The same things were measured in two ways. Each way mixes the same 10 hidden numbers, adds some noise and spreads widely along 6 directions of its own, which tell nothing about the thing.
Some things both ways: the first way, then the second way.
[  8 -30 -40  23   8  12 -15  30  22 -40 -23  19  -4  -5 -15  46   8]
[ -8   7   4   7  -2 -34  -2  28 -17  -3   0   2 -12 -26  -3  -5  28  24
   2 -20  11 -13  -1  28 -19  17   5]

[ -4 -20   9  28 -38 -11  -5  11  22   4  -4 -11  -3  19   5  -7 -24]
[-17 -32   4  13   0 -26   6 -11  -5   4 -32  -2   7 -14  33 -11 -28   1
 -26  -6  18 -45  10  18 -31   1  17]

[-84 -29  -3 -29 -17 -17 -17  12  -5  -1  43  -7  18  29   9 -20  -4]
[-13  53 -21  -9  29 -24   8  -9 -13 -24  13  41  27 -37 -19 -10   9  28
   0   6   3  34  65  17 -20 -14 -47]

[ 22   2  -7  36 -26 -16 -14   6 -17 -13   3  23   4  -4  -7 -17 -23]
[  3 -32  -2  24   9 -30 -11  -2  11  -2  -9   3   5 -37 -26   0  19  12
   2   2  -9 -23 -25   8   0  -5   0]

[ 20  -2 -11  13  35  10  28  12  12  16  -8 -17   4   1 -42  -8 -14]
[  7   9  26   5  27 -25 -14  28 -10  -5   4  23 -14 -25   7  -7   6   5
   8  -4   6  12  45 -12   6   1 -17]

[-22   6 -36 -21  40   3  20  18  -1  -1 -32 -23  17 -17 -25  26  18]
[  2 -11 -24  -6  13 -12 -14 -16 -15 -20 -12  28  -5  -2  -9 -17   0  21
   1 -13  19  18  27  15  -4   3 -13]

[-44 -18  -9  11  14  13 -25  20 -27 -20 -11  26  18  25 -17   8 -28]
[ 17 -19 -11  25  36 -27   4  -3  11   3  -3  15 -10 -17   5 -17 -17   2
 -12  -5   4   1  27   9  -5  -7  15]

[ -6  -4 -24 -24  49   1   4  -5   9  13   1  -1 -24  28 -52  15  18]
[  6  -2   0  15  25 -16 -13  17   4  -2  33   2 -11 -34 -24 -23  15  37
  10  -6 -11  23  21  10 -14   5  -5]

[-23   5 -28 -20  16   2 -11  36   1  -4   0 -15  19  -6 -20  16  37]
[  1 -12 -11   1  30 -26   4 -32  -7 -19  -6  13  -1 -31 -14  -5  -5   2
   3  -9   5   5  21   8  -2 -18  -9]

[ -8   6   7  -3 -11 -37 -23  -7 -10  21  40 -16  11  22 -38  -9   8]
[  9  -2   2  -3  24 -23  -4  40 -30   3  32  -2 -27 -21 -14 -45  -9   8
 -15 -13  18  56  29   1  10  20  -3]

[-52 -17 -24  -1 -13 -15   3 -20 -13 -10   3  17  21   2  15 -15 -45]
[ -1  11 -16 -13  18  -9 -10   6  -3 -12   0  26  -2  -9   3 -10  12  40
   5   3  -1  14  39  11  -7  -2 -20]

[ 24  -1  -3 -24 -13  26  43   9  46  45 -11  20 -39  23   8 -27  -4]
[ 14 -21 -10  13   4   2 -13  29   0 -24  -6   5 -14 -36 -18  -1  28  15
   9 -18  -6  -1   8   4 -17   8  -5]

[  4  21  -6  -6 -12 -15  -6  14 -31 -10 -31   0  15 -20  31 -13   4]
[ 22 -25 -34   1  45 -34 -14  -2   2 -17 -29  25  16 -21   8   8   9  23
   6  -1   6 -41 -10  20  -4 -30  -4]

[ 73  22  -1 -18 -13  28   5  -6  -4  10 -32  18   8 -39  16  26   1]
[  2 -11 -13 -12  30 -36  17  21 -19   1 -18  -5 -20  -7  18  -7  -7   5
 -22  -4  13 -10  -2  -6   2  -9  15]

[ 22  -2   0 -34   5  29  34   2  35  46 -12   3 -29  -5 -14  -1  13]
[ -7  10 -12   9  13   1   8  26   3  -6  -3  -7  -6 -29   8  -2   8  33
 -18   7  -5   4  -3  26 -18  14   6]

[  0  -3 -14  27 -12 -52  17   1   5  26  -5 -23   7 -17 -53   1  -2]
[ -8 -41   6 -10  17 -24   6  52 -14   2 -18   2 -20  -1  36 -19   1  25
  -5  -1   0 -34  16   8 -20   9   9]

[ -6   8   6  14  -2 -17   0  -6 -17 -23  -9   2  20 -32  18   2  -8]
[-10  -7 -23  -3  23 -25  -4  -7  -9  -1 -17   8  14  -8  -5  -3  -1  42
 -15   9   8  -9 -13   6 -13  -9  -3]

[ -8 -14  -6   9 -25 -27 -35  25 -22 -52  -5  19 -19   8  43  -6  19]
[ -2  10  -2  11  28 -31 -10  37  -6 -19   3  15   9 -29  -6  -9  29  32
  13  -3  -1 -23   8  25 -28  -3 -15]

[ 30  26   8  24 -27 -18  -9 -28 -24 -12  -7  30  -2 -16  25  -6 -29]
[ -2  18   8 -14  18 -22   9  46 -20  13   8  14 -10 -26   9 -11  -9  12
 -28   8   3  32  52 -33   1   2 -16]

[ 18   9  46  45 -30 -29   4  -4 -13 -18  22 -19   2 -20  39 -59 -24]
[ -2   0  15  -3   6   1 -37 -13 -15  -9   6   4  13 -30 -18 -25 -22  -6
 -22  15  20  49  12 -21  31   2 -37]

[-14  14  23 -10  13   6  21  -5  14  45  14 -46  17   1 -38   0 -12]
[  0 -21 -12   9  19  -5   1 -37  24  -5   1 -15 -11  -6   1 -26 -19  15
 -11  10 -15   2   7  -4  -9 -16  14]

[-19 -31   4   2  -9 -27 -31   7 -33 -34   6  22  47 -28   6   3   4]
[  7  -4 -31  -2  31 -24 -24 -26 -27 -16  -2   7  30 -39 -31  -9 -11  16
 -15 -10  29  20 -19  10   2 -17 -21]

[  3 -57  35  21 -25 -15   5  10   4 -22 -24  -6  11  -4  28  19 -25]
[ -3   2 -20 -16  35 -24   3   5 -36  -8  17  16   8 -39  -8 -29 -15  20
 -14  -7  18  34  36  29  -4  -1 -23]

[ -7  15  17  22  11  29  33   9  15 -13  12   0  13  -5  24 -16 -34]
[ -2   0  13  -5  25 -26   3  24 -14  -8 -16  14 -38  22  10 -15   0   9
   1  -2  11  12  34 -31   4   7   4]

[ -2  -9 -24   3  29  16  29   0 -10   7 -32  -4  22 -33 -39  26 -28]
[  0 -15 -17 -13  15 -13  -6  -5  -1  -8  -9  18  -6  -2   6 -18  -1  22
  -6  10  -1   7  23   6   9  -6 -11]

[  9 -10  13   5  23   7  -6  -4 -10 -23 -26  -6   8   0  21  14 -11]
[ 14  -6  -9   1  36 -22 -26 -24  -2  -6  11   4   3 -24 -11 -19 -14  19
   2 -10   7  15  16  -5  -3 -18  -6]

[ -5   8  21   8  20  -8   0  -9 -25  -7 -17  -6  -3  13  -3  12 -18]
[  1  -2 -13   6  27 -19   4   8  -9  10  11  12  -4  -4  -3 -40 -28  20
 -27   4  10  40  45  -5 -10   5  -2]

[ -5  16  -7 -48  21  21   1  21  -6   8   2  12  -7   2  -2   1  38]
[ 13 -17 -33  12  34 -29  -7  -9  -9 -21 -13  13  10 -23 -27  -8   5  10
  -3 -10  13  -1 -12  12  -6 -15  -4]

[-29  33 -25 -25  10  -8   2  34  16  -2   2 -21 -30   8  -7  12  53]
[ -3 -53 -22  -3  10 -22   2 -20  -3 -24 -16  12  -5 -13 -19 -24   4   6
   8  -9 -10 -18  18  -3 -21 -18 -10]

Other things, the second way, with their names:
<202>: [ 22  -7   2 -12  50  -3 -16  20 -12  -6  14   4 -25 -20  19 -16 -19  14
  -4  -1   8  34  33  -5  20  -2  -3]
<7>: [ -1  -7   9  15  14  -4  -4  25  -5   6   8   7 -11 -22 -10 -22 -12  12
 -21  10   6  40  28  -2   5  21  -6]
<677>: [  1  30  -3   1   3 -14  -5  26   0  -4   5   3   4 -41   9   1  15  20
 -14  -8  -1  -1  23   9 -20   0  -7]
<260>: [-16   4  -7  13  32  -7   6 -30  -6  -8   6   2   3 -35 -22   2  -5  34
  -2   0   2  22   7  21 -17   3  -3]
<550>: [ -3   0 -29  16 -25  -3 -24   1 -11 -19  -7   1   5  -9 -40 -29  15  20
 -16 -16  21  26 -11  11 -20  19  -7]
<314>: [ -4  10 -31  -3 -17  -7 -20 -24 -14  -1 -19   9  15 -13 -12   3   0  28
 -32  -5  29  19 -18  16   5  10  -6]
<330>: [  4  -3 -18  -8  45 -35  25  13 -11  -3  -6   8 -14 -35  -3  14  11  20
  -4  -3  -8  -6  12  -2  -5 -21   2]
<156>: [  6 -11 -16   5   1 -27   2  14  -7   6 -16  30   5 -15   5 -16  -7   3
 -29   7  19   8  22  21  14   8  -5]
<215>: [-13   6  -5   1   9 -26 -12 -13  -1  -5  -4  -5   2   3   1 -27  -3  25
  -7   3  10  -6   1   4 -15  -3   0]
<577>: [-19 -18  -3   5 -11  -1  -7 -32   4 -13  -8 -16   3 -16 -13 -26 -19   9
 -15 -11  -4  -2  27 -30 -43 -11  -4]
<46>: [ -1 -19  -1   5   7 -33   4  25 -10  -6  -5   5 -25 -11  -9 -18  18  15
   5 -26   0 -14  23  -9 -32   3   7]
<602>: [ -2  42  -9  24   2  15 -11  16  17  -8  13 -21 -14 -12  -9 -12  12  44
 -14  -6  -3  27   0   7 -32  21  18]
<403>: [  3 -20  17 -19  13  -4 -17  39 -28 -23   6   7 -16 -39  -1 -18   1   0
   8 -18  -1  15  54 -27 -12  -1 -33]
<705>: [  3 -21  11   3  24 -20 -11   1 -10   9  16 -20  -6 -47  -3 -14 -18  11
 -13  -8   0   8   3 -10  -2  -6   3]
<755>: [ 17 -29 -17  12   4 -11 -13  12 -12 -21 -15   7  -8 -28 -26  -9  10  -8
  -7 -20  14   9  -4  -5   0   3  -3]
<589>: [ 16  22  14   9   2   6 -31  17   8 -10  40  -7 -29 -35  -3 -26  18  23
  11 -18   0  40  30  26   4  23   1]
<470>: [-14  12 -27  14  -1 -13  14 -10  -1 -12 -15   6  -2   5   1 -26  -3  18
 -23   0  17   8   8  35 -21  16  13]
<646>: [ 10  -9  -6   5  -3 -10 -36  31 -22 -10  -1  17   6 -28 -37 -15  15  17
 -10  -8  17  31   1 -13   7  14 -27]
<609>: [-27 -22   6  11  21 -61  28  17 -30  -8 -45  14 -11  18  15 -13  -6  -2
 -10 -15  28 -50  10   4 -39   5  17]
<93>: [ 11  41   4 -18  -1  -3 -31  27  -4 -20  11  30 -12 -11 -17 -17  26  14
   4   5  -3  50  59 -43  16  -3 -44]
<746>: [ -6  -7  -5  28   4  -7   9   6  21 -13  -9   3 -19  -2  -6 -12  20  19
   0  15 -10  -6 -10  31  -2  15  13]
<301>: [ 18  22  -5  -4   6   8 -24  29  -5 -11   8  -7 -27 -20  13  -7  12  23
  -7 -15  14  29   4  18   8  21  10]
<469>: [  7   8  -8   4   2 -17 -11  -1  -7  -4   5   8 -17 -26  -8  -5  11  15
  -3 -19  13  19  11  18   4  10   4]
<416>: [  7   0  -7  10  30 -39  -1  10  -5   4   8   7 -21  -3 -19 -14  12  24
   2  -2   5  15  -1   1   8   2   9]
<452>: [-14  -3   2 -14  25 -35   0  -4 -24   0   3  -4  -9  -1   0 -29 -16  18
 -11  -3  13   8  17 -14 -10  -6  -4]
<724>: [-13  30 -41  12  34 -16   8 -26   9 -17 -15  24  35 -27 -19  16  13  49
  -9  17  -3  -2   1  25 -27 -19 -18]
<730>: [  5  -1 -14  15  24 -15  -6 -13  13 -20  -5  18 -10  -6 -12  -6  18  31
  17  -8  -7  -5  21  15 -19  -5   2]
<325>: [-19   4  12   3  46 -37  32  14 -19  18   6   1  -2 -41  30  -1 -27  21
 -22  -1   7  -7  34  27 -25   0   9]
<564>: [ -5  -7 -32   9  29 -24  13 -14  -7 -16  -7  10   3 -10 -18 -25  -8  15
 -11  -6   7   8  19  13 -26 -10   0]
<316>: [-13 -11   2   3   7 -42   2  -9 -16   7 -11   6   6 -13   0 -21 -16   0
 -26   5  22  -2  -2   5   8   0  -2]
<317>: [ 12   6 -11  -8  30 -21 -23 -22 -16  -2  11  13   6 -25  -7 -19 -21  12
 -14  -4  24  37  19   5  21  -7 -14]
<225>: [ 15  12  15  -6  27 -19 -30  20 -11 -26  18  19 -27 -14   2 -24  23  14
  34 -18   8  19  39  20   7  10 -16]
<275>: [ -9 -14   7  26  23 -30  -2 -16  -7  -4  -8   4   8 -32 -25  -6  -8  -3
 -14   5  14   3 -13   6   6   0  -3]
<322>: [  3 -27 -19  -5  26 -29   5   4 -15  14  -2   3   9 -44   5   0 -13  29
 -21  -9   4 -13   7  13 -16 -11   2]
<593>: [ -1  21 -10   5  42 -24   7 -22   0 -13  13   7  19 -56  -5  -2  -7  16
  -3  -2  -4  -1  29  16 -21 -27 -15]
<272>: [  0 -11 -27  32   2 -15 -19  -7  -2 -10   5  10  25 -31 -41 -22  10  26
 -13  -3  14  14 -19  40 -15  13  -6]
<146>: [  8   8 -17   0  30 -54  10 -23   2  -4   4  29  15 -37 -11  -8   2   4
  -3  -4  -2  -8  36   2  -3 -36 -17]
<568>: [ -6  18 -11   3   1 -32  12  31 -22   3  -3  29   2 -33 -13  -5  13  14
 -20  -5  15  18  33  14  -7  12 -17]
<672>: [ 26  -7 -10  -3  19  -2  -5  22  -5   7  20   4 -31 -30   6 -21 -16  10
 -18 -20   4  45  54 -11   1   4   7]
<197>: [-17 -22 -10  23  13 -11   5 -55  12   0  -8 -15  -6   2   0 -26 -31  16
 -20   6   7   3  -5  19 -16   4  26]
<227>: [-17 -18   2   0  11  -8   7   6  -9 -10 -22  -2 -38  19  19  -8   2  33
   5 -11   7 -13  13  15 -26  23  22]
<52>: [-13 -16   9   1  29 -22  15   2 -13  26  10  -9 -14 -27  13 -12 -32  22
 -29   6   5  20  19   5   1   9  12]
<343>: [  4  12 -20   6  49 -24  19 -20  19   6  -3   4   0 -26  19  13 -10  28
 -12   7  -9 -11  14  12 -11 -25  17]
<468>: [  3  19   3   5   4 -19 -31  16  -2 -12  -1  11   6 -23  -7  -4  24  30
   6  -3   8  -3   3   7  -7   3 -14]
<70>: [  1   5 -12   6  26 -31  10  -5   8   2   2  10 -14  -3 -13 -13   2  23
  -9   6  -7  12  21 -15  -6 -10   6]
<585>: [-17 -12  -3 -11  17 -13  15   0  -2   3  -8   7  -8 -19   1   1  -2  33
  -6   9 -19   0  36 -23 -20 -10 -12]
<315>: [  7  -7  -5   8   2  15 -25  -5   4 -16   0   2 -15  -1   0 -28 -14  13
 -11  -2  11  34  25   4   1  15   0]
<613>: [  4  11 -23   8  35 -29  35   8   1  21 -10   9 -17 -18  28   8 -17  23
 -33  -5   8   1  25  17 -15  -1  32]
<387>: [  5 -20 -11  10  31 -19 -10   0   2   0   0  -1   1 -25 -11  -7  -5  28
  -4  -4  -4  -4   6  -9 -19 -11   4]
<418>: [ -7  22  -9 -30  31 -31  -9   5  -4 -10  -7  23  23 -41   8  25  28  51
   9  15 -16 -29  15  -5  -8 -36 -36]
<174>: [ -9  -3  -5 -16  21 -30   6  17  -9  21  -9  -6 -20  17  32 -15 -12  42
 -22   7   4  -9  11 -11  -7   0  20]
<580>: [ 12 -17 -16   4  18 -12 -28 -15   2  -2   2  -5  12 -25 -17 -14 -11  16
 -18   9   6  13 -17 -12  13 -14  -9]
<545>: [-15 -27 -13  14   6 -39  15   3  -2 -12 -36  18   6   3   5 -19  -2   2
 -13  -1   8 -42  14   6 -32  -7   5]
<436>: [-10   8  12   8  13  -9 -29   1  -2 -20  19  -8  14 -46 -27 -13  17  32
  15  -6 -11   1   9  -1 -30  -6 -26]
<235>: [  6   4   1  18   9  14 -26 -14  25 -28  18 -15   8 -41 -14 -28  -4   5
   1   2 -20  11  24 -15 -23 -19 -16]
<110>: [ -5   0  14  17  40 -27   1   5 -12   3  26 -10 -18 -36 -30  -9   5  22
   3   0  -1  29 -12   8  12   9   3]
<153>: [ 16  -9 -15   3  16 -31 -17  20 -12 -12  -1  24  22 -53 -10  -5  15  10
  -3 -16   7 -15  17  18 -11 -14 -24]
<512>: [-16  -9  -7  14   9  -8  27 -32  15 -14   5  -4 -11 -21 -39 -22  -9  -5
 -13  13 -24  29  32 -34 -14 -16  -7]
<255>: [  0 -32 -16  10  21 -33 -22 -40 -12 -15 -32  41  41 -21 -12 -11 -20  -4
 -10   7  27 -12  11  14   6 -20 -30]
<5>: [-17  16  29  14   6 -35   8  24   3  18  12  -3 -15 -26   9  -1  22  35
  -1   5  -8 -13   6  24  -8  16  10]
<639>: [-18 -13   0   2  12 -28  12  -1 -21 -14 -27  24   0  -7   6 -16 -17  -2
 -10 -13  17  -9  51  -8 -35  -3  -9]
<139>: [ 30   1  -1 -24  21 -22 -38  17 -32 -11  12   7 -10 -19   2 -37 -25 -16
 -15 -27  33  38  44 -44  15 -16 -18]
<97>: [  9 -30   0  18  19   8  -8   4  -2  -3   3 -26 -35 -16   7 -18 -23   9
 -16 -19  10  20   1   8 -12  18  33]
<150>: [  7 -11   6   8  29 -12 -10  21   2  12  15   0 -19 -18  17 -19 -11  32
  -8  -1  -1  13  24  13  -5   9  13]
<120>: [ -9 -35 -13  17  -7 -22  -2  -1  12 -15  -9  13   3 -13 -18 -24  23  23
   9   6 -13 -26   8  24 -25   1  -8]
<772>: [ 16 -21 -20   8  30 -34 -12  -6 -11   1  -5  15   6 -13   8 -28 -23  10
 -14 -17  26  -1  19  19  -8  -7   6]
<345>: [ 10   3  -3  23  37 -20  -1   1  11 -10  29 -13  -3 -60 -29  -4  18  26
  14 -18 -20   0   9  11 -31 -14   3]
<427>: [  7 -12 -35   0   6 -19   4  26  -9   2 -12   5  10 -31 -21  -1   7  22
 -31  -1   0   6  -2 -16 -13  -9  -7]
<504>: [  4  -3 -25   1   5 -21   0  15   0  -7 -26  18  -4  -3   3   0  15  21
 -13   1   8 -11   1   8  -5   3   2]

Some of these things the first way, each followed by its name:
[-27 -19 -19  22   8 -14  -7   3 -18 -27  11  51  -2  -8 -16 -16 -13] => <646>
[ 26 -17  -5   0  21  -7   3  21 -13  -1 -31  -7 -12  -2 -32  18  13] => <272>
[ 20 -49   9  30  19  27   2  34  -8 -27  -4  27  22 -16 -33   8 -22] => <275>
[ 52  28 -43 -29 -40 -11 -37 -27 -25   1 -32  34 -19  -8  44   6   9] => <677>
[ -8  63 -13 -23 -19   6   8  -3   7  22  12  -1 -18   3  33 -28  13] => <504>
[-28  36 -17 -15   3 -31  18 -21  27  32  34 -35  10 -21 -10 -25  20] => <418>
[-25  17   8  17 -21  14   6  22  41 -12  16   3 -36  36  38 -15   0] => <568>
[  0  42   0  17 -11   4 -31  17   1 -35  24  -7 -23   7  31  -5  28] => <316>
[-16  23 -32  -6  10 -29 -27   2  -4 -11 -19   9 -14  -1 -17  29  42] => <322>
[ 54 -37   6   0 -16 -32 -11  -5 -14  17 -28   3  25   4 -25  18 -10] => <345>
[ -7  15  25  10 -13  27  13   5  24  13 -26   2  12  14  29  12 -33] => <613>
[ 24  -9  -3 -35  20  51  21 -13  42   6 -22  23 -51  12  29  21   7] => <577>
[ 31   0  -8  16 -18 -19  25   4   2  26 -16 -29 -14   6 -29  -4 -18] => <120>
[ 15  -2 -13   8  14 -12   6 -13 -11  22 -53   2  24  -7 -41  35 -28] => <672>
[ 25  19  -5  18  33  -7   6   0  -6 -22 -53 -14 -26   1   5  23   6] => <150>
[-49 -31  10  15 -11 -14 -26   4 -15  -7  10   2  25  32  -3  -5 -38] => <772>
[ -2  13   3   3  16  38   4  -6   5 -14  21  21  -2  19  17  -5 -26] => <416>
[-16  31  15   1  19  -2   1  18  -1   7 -20 -41  29 -12 -11  20  13] => <343>
[  4   4  21  23   5 -22  -7   6  31  11  19 -24  -9   9 -32   1  24] => <705>
[ -4 -32 -35  -1  27   3   6  20   3 -17 -16 -17  19   2 -22  13  -5] => <225>
[ 30  33  -1 -19   2   7  18 -13   1  30 -23  27 -17 -26 -17  16  14] => <427>
[ 26   6 -10  21  15 -16  27  -4  -8 -11 -45  -1   8 -46 -12  28  -8] => <585>
[-31  23 -24  14 -11  20 -22  13 -13 -26  -5  29 -23  16  25  -5 -11] => <156>
[-19 -21 -17   6   6  12   3  -3  19  -6  17  14  -5  10  -3 -15 -20] => <468>
[ -4  -2 -48 -11  11   0 -26   1   4 -12 -10  -2 -12  20 -10  16  13] => <589>
[ 23  -8 -11   9  -9 -36 -34  13 -18 -65 -22  12 -36  -8  52   5  44] => <436>
[ 39  11  31  -3   2  17  23 -27   1  28   2  -1  -4 -14  -1 -22 -27] => <580>
[ 17  30 -30  -7  26  18  -2  24  29 -28 -28   5 -38  17  12  41  42] => <46>
[-16  12  27  14  -6  -2  -7  -3   2 -17  12 -22  11  11  44 -21 -14] => <317>
[  0  42 -39 -14   4  24 -22  15  22 -29 -16   9 -32  13  48  13  35] => <469>
[ 51  -6  18 -12 -24   2  19 -19  11  45 -23   7   3   8  13 -16 -32] => <97>
[ 11   9 -12  -5  21  70  28  -1  41 -23 -36  29 -23 -23  53  18 -14] => <314>
[-27 -15 -30 -21 -10   7 -22  12  -4 -20   3  36 -12  23  23   0   5] => <639>
[  5   8   4  14  34  24  10   9 -14 -22 -22   5  23 -19 -18  37 -21] => <70>
